The rows come from 4 hidden closed curves, with some noise, and rows from the same curve form a group. Each curve winds through 8 dimensions. The rows are also pushed far along 6 directions, which tell nothing about the answers.
In the rows, 128 means zero.
Known rows, each followed by its group:
[122 126 114 128 141 150 126 143  82 129 121 124 150 113 140 114 138 128]	z_712
[168 123 183  97 177 149 158 144 171 172  89 120 121 136 174 110  98 125]	z_4
[140  89 180 107 155 141 157 164 177 135 108 135 115 109 110 131  99  91]	z_670
[124 117 125 130 136 136 163 117  85 121 158 131 156  97 143 121 129  90]	z_4
[105 137 168 120  94 111  84 170 162 108 112 169  93 158 132 131 160 157]	z_348
[147 146 102 126 136 135 156  92 159 136 114 103 128 102 135 134 119 105]	z_4
[133 147 188 129 116 105  88 178 170 158 101 150  57 121 128 166 124  64]	z_4
[110 122 105 148  90 110 105 114 107  87 131 138 141 131 126 119 182 133]	z_712
[136 149 104 124 108 131 156 130 167  81 121 163  87 101 133 152 124 130]	z_348
[156 146 101 149 157 152 167  51  82  96 165 160 132 117 122 131 108 158]	z_348
[ 86 127 115 105 136 178 180 128 147 110 144 132 167 106 134 114 109  72]	z_670
[112  92 117 121 145 116 139 188  69 112 121 137 176  92 144  97 142 124]	z_4
[149 125 156 150 170  90  91 107  63 138 182 167 103  91 107 130 103 181]	z_4
[154 173  86 142  79 142 142  75 123 107 149 103 152 147 134 116 133 156]	z_4
[146 149 102 154 150 115 107  96  76 127 140 101 173 159 143  84 129 159]	z_712
[129 119 113 133 141  88  97 138  85 175 140  79 153 140 132 115 123 155]	z_348
[138 146 103 146 125 108 118 125  41 129 178 135 146 139 120 131 101 161]	z_712
[136  85  86 118 138 127 158  97 120  72 136 154 127  93 134 129 135 169]	z_712
[123 119  82  76 122 188 133 136 159 105  68 103 168 178 175  89 132 162]	z_712
[117 102 136 145 100  95 109 178  42  93 180 181 126  96  97 143 127 138]	z_4
[112 143 138 154  86 126 101 118 128 148 121 103 118 159 123 147 173  70]	z_670
[150 111 127 116 154 157 182  99 201 132 111 126  79 122 141 158 107 145]	z_348
[136 136 153 110 122 148 104 125 153 125 110 135 111 156 166 111 141 155]	z_4
[103 176 161 152  91 152  86 125 161 168 116  86 134 139 125 120 161  49]	z_348
[111  93 108 133 122 102 127 153 103 120 131 134 138 105  82 148 127 113]	z_4
[156 132 168 126 119  77  46 174 157 141  85 148  81 143 131 125 134 190]	z_4
[116 131 140 158  66  86  69 155 153  89 105 158  97 123 119 131 196 146]	z_670
[102 147 146 111  90 182 131 129 190 130 114  97 159 171 144 103 131  68]	z_4
[139 131 126 140 131 106  98 164 112 124  90 101 158 145 124  96 150 116]	z_670
[126 102 104 100 146 151 166 127 179 138 112 117 101 111 142 154 100 138]	z_712
[158 192 123 158 147 142 171  32 127 154 168 102 136 124 124 132 110  99]	z_670
[ 94 134 134 142  98 106  82 172 109 178 126  65 168 153 128 107 156 103]	z_348
[114 110  83 113 138 109  97 153 128 107 107 112 161 131 145  88 130 183]	z_712
[154 110 134 151 154 102 120 111  45 134 161 158  99 121 128 152 131 173]	z_4
[154 157 135 140 122 122 149  91 125 116 149 154 115 146 111 143 112 144]	z_670
[122 161 148 130 136 156 124 133 195 144  78  84 161 163 152  82 142  79]	z_712
[102 133 107 160 119 127 109 129  69 112 149 130 144 145 138 121 155 118]	z_348
[128 180  88 165  53 131 108  66 106  90 183 116 136 142 126 132 137  92]	z_670
[125 122 115 127 137 139 148 139  70 134 159 118 181  92 122 102 111 141]	z_712
[117  91 105  82 126 178 187 164 157 108  83 124 174 122 120 115 123 132]	z_712
[103 155  81 168  91  87  75 133  77  88 147 125 149 143 150 105 167 127]	z_712
[115 125 123 116 108 122  94 170 130 147 114 105 139 168 170 111 128 151]	z_712
[ 97 163 131 119 126 155 108 145 170 145  97 110 131 145 149 115 133  84]	z_670
[118  99 164 146 127 102 113 168 131 129 136 155 100  42  95 142 144 114]	z_348
[121 156 156 158  77 142 102 137 157 139 101 110 128 167 147 118 180 111]	z_712
[151 128 171 139 124 119  94 123 132 146 120 151  89 187 150 139 134 171]	z_670
[103 103 136 137 173 112  90 174 101 146 104 112 168 121 119  83 144 151]	z_670
[120 119  75 120 129 164 135 145 147  79  81 129 145 121 145 104 146 163]	z_348
[122 145 138 137  78 134 160  95 144  81 165 164 121 106 129 139 150  91]	z_670
[142 109 118  97 182 149 156 155 125 163  92 110 141 141 155 123  90 134]	z_670
[147 127 109 126 140 132 156  69 177  89 159 153  74  86 140 150 100 142]	z_712
[136 171 190 132  83 143 142  90 201 129 132 142  99 144 142 137 151  70]	z_670
[173 108 140 109 164 141 146  99 165 138 124 135  86 123 150 131 102 229]	z_348
[161 152  85 133 139 139 148 102 118 121 109 101 150 161 186  96 130 182]	z_348
[146 112 139 152 171  74 100 153  39 125 148 184 108  85  98 145 111 152]	z_348
[137 127 172 111 171 165 147 107 167 182 109  92 150 164 159  94 123 146]	z_348
[ 47  96 155 128 141 124 129 192 134 138 118 127 173  81  76 113 168  71]	z_348
[124 170 160 138 119 146 128 120 124 151 125  98 180 161 138  90 143  60]	z_712
[156 126 139 135 131 151 194  60 144 145 167 135  76  93 127 188 105  73]	z_670
[112 166 164 140 108 144  73 143 163 174  96  90 128 144 134 112 155  76]	z_348
[112 160 108 146 102 120  99 141 121  92 118 142 133 122 144 112 157 103]	z_4
[130 149 114 147 135  95  81 113  90 121 116 144 117 154 133 121 166 182]	z_670
[159 122 137 135 169 111 112 133  67 209 135  79 139 147 125 134  91 132]	z_4
[157 111 114  84 186 156 144  93 149 128 118 147  81 131 149 149  78 177]	z_4

New rows. What belongs after each?
[123 121  82 122 131 118  70 173  92 101  86 126 153 133 154  87 150 191]	z_348
[102 125 118 131 151 132 126 150 120 122 102 111 192 137 134  74 154 141]	z_670
[131 126  71 144 152  97 113 120  63 134 135 106 149 145 132 118 132 193]	z_348
[152 130 121 125 160 117 126 131  96 169 127 105 147 129 102 129  88 141]	z_348
[130  97 141 103 126 162 164 137 176 105 107 166  96  96 101 155 124 146]	z_712
[105 122 128 116 140 131  93 177  95 160  98 104 183 182 155  87 133 152]	z_670
[ 94 137 136 110 133 125 109 190 140 133  80 114 176 131 145  85 150  82]	z_348
[154 110 131 150 123 107 135 117  63 117 184 152 119 121 132 141 108 161]	z_348
[115 156 139 149 128 103 103 118  81 164 139 115 174 154 130 100 157 154]	z_670
[122 128 150 123 109 125 149 149 180  62 133 202  92  83 112 138 125 131]	z_670
[121 164 196 150 113 131 114 116 143 157 149 138 117 109 111 134 138  48]	z_348
[114 121 100 108 105 133 150 153 133 113 115 104 179 162 144 105 126 115]	z_348
[126 148 172 131 108 161 113 121 171 114 123 163  83 141 138 142 133  91]	z_348
[120  94 113 116 105 132 143 195 135 100  91 120 167 151 164  98 142 134]	z_348
[143 180 111 146  52 130 117  59 132  80 187 159  92 151 154 146 131 144]	z_712
[144 130 159  99 187 153 133 122 171 179  89 114 112 175 133 128  96 156]	z_348
[119  92 156 114 196 138 137 166 138 155 109 136 100  99 142 136 109 118]	z_348
[150 182 160 172  81 101  98 100 131 104 139 150  88 145 125 141 169  92]	z_670
[171 162 102 129 137 101  99  89 136 150 112 108  99 175 168 133 115 189]	z_712
[115 142 196 110 196 122  93 153 166 185  79 134 109 135 135 113 137 117]	z_348
[155 146  99 137 144 131 131  60 104 100 180 171  73 111 143 159  90 176]	z_670
[151 125  84 149 139 116 146 105  71 117 148 111 172 107 139  98 135 198]	z_348
[120 141 136 142  97 140 130 164 174 129  80  78 163 144 119 104 156  37]	z_670
[129  74  33  90 121 134 176 167  88  68  99 136 169 131 173 117 124 181]	z_712
[145 129 100 137 166 157 168 106 125 166 105  70 177 115 132 107 112  96]	z_348
[102  85 105  95 147 120 143 199 105 127 116 116 179 111 119 105 105 136]	z_348
[143 155 190 155 151 106  63 132  99 150 120 173  84 153 117 133 146 166]	z_348
[ 99  93  95 108 167 111 125 149  57 118 146 162 141 104 100 138 113 175]	z_670
[165 131  95 104 143 122 116 151 131 132  74 113 141 165 139 115  99 178]	z_348
[ 93 142 159 147  95 110  77 184 104 124 116 141 159 123 113 102 172  83]	z_348
[163 133 161 154 110 114 121 118 131 147 156 140  69 107 115 169 112 127]	z_348
[120 132 141 161 172  89  98  88  91 166 159 134  99  88  87 151 140 144]	z_348
[152 149 134 134 133 134 107 115 173 125  88 124 100 177 134 127 129 148]	z_670
[148 126 153 118 196 156 170  79 143 175 146 128 104 109  93 156  75 133]	z_348
[135 134 148 158 146 135 154 106  97 156 154 123 122 109 121 144 131  94]	z_4
[140 159 155 142 133 153 114  75 119 166 124  98 149 158 118 112 149 118]	z_712
[148 131 159 136 140 110 139 131 155 137 138 168  54  65  89 186  99  91]	z_348
[132 119  52 130 160 110 137 110  63  77 167 141 160  78  87 115  92 175]	z_670
[155 146  84 140 127 136 153 100  84  97 131 134 164 147 139 115 115 129]	z_348
[ 89 114 124 139  51 106  76 171 108  92 132 137 153 143  97 117 178 142]	z_4
[156 106 105 108  95 132 175 120 187  86  98 160  86 126 148 160 135 167]	z_712
[115 105  76 148 107 138 164  84  93  83 169 135 124  90 107 161 140  94]	z_670
[ 95 126  92  94 108 167 184 140 190  68 101 133 162 128 163 105 138  83]	z_348
[148 140 150 151 167 109 134  84 133 166 141 138  83  84  83 169 112 105]	z_348
[129 144  85 102  88 168 113 122 143  82  86 109 174 206 195  72 157 175]	z_4
[109 123 110 137 163 143 160  97 100 119 180 121 168  62  80 115 100 105]	z_712
[ 88 115 140 104  89 171 138 156 193  78 106 153 123 118 143 118 157  90]	z_4
[118 128 131 143 109  93  57 151  65 134 113 130 146 201 144 114 164 142]	z_4
[104 111  87 133 137 171 205  75 126 125 185  91 170  71 112 123 116 113]	z_348
[112 120 119 142 151 135 162  70 134 125 162 139 108  68  88 161 129  95]	z_4
[148  74 160 116 172 101 105 147  93 158 121 152  99 134 140 140 123 197]	z_670
[ 96 139 128 173 123 107  99 146  54  94 146 176 144 100  89 123 171 121]	z_348
[113 116 135  93 161 169 150 117 174 112 123 137 131 122 138 113 103 114]	z_670
[103 111 134 117 143 158 140 144 124 162 113 101 166 112  90 120 132 118]	z_712
[159 150 123 151 190 104 101  76  47 162 138 127 151 157 123 109 118 180]	z_348
[141 108 161  92 175 143 163 109 182 162 125 123 115 111  88 144  78 123]	z_670
[ 95 128 118 138  48 147 119 155 120  51 115 160 166 151 121 104 191 115]	z_712
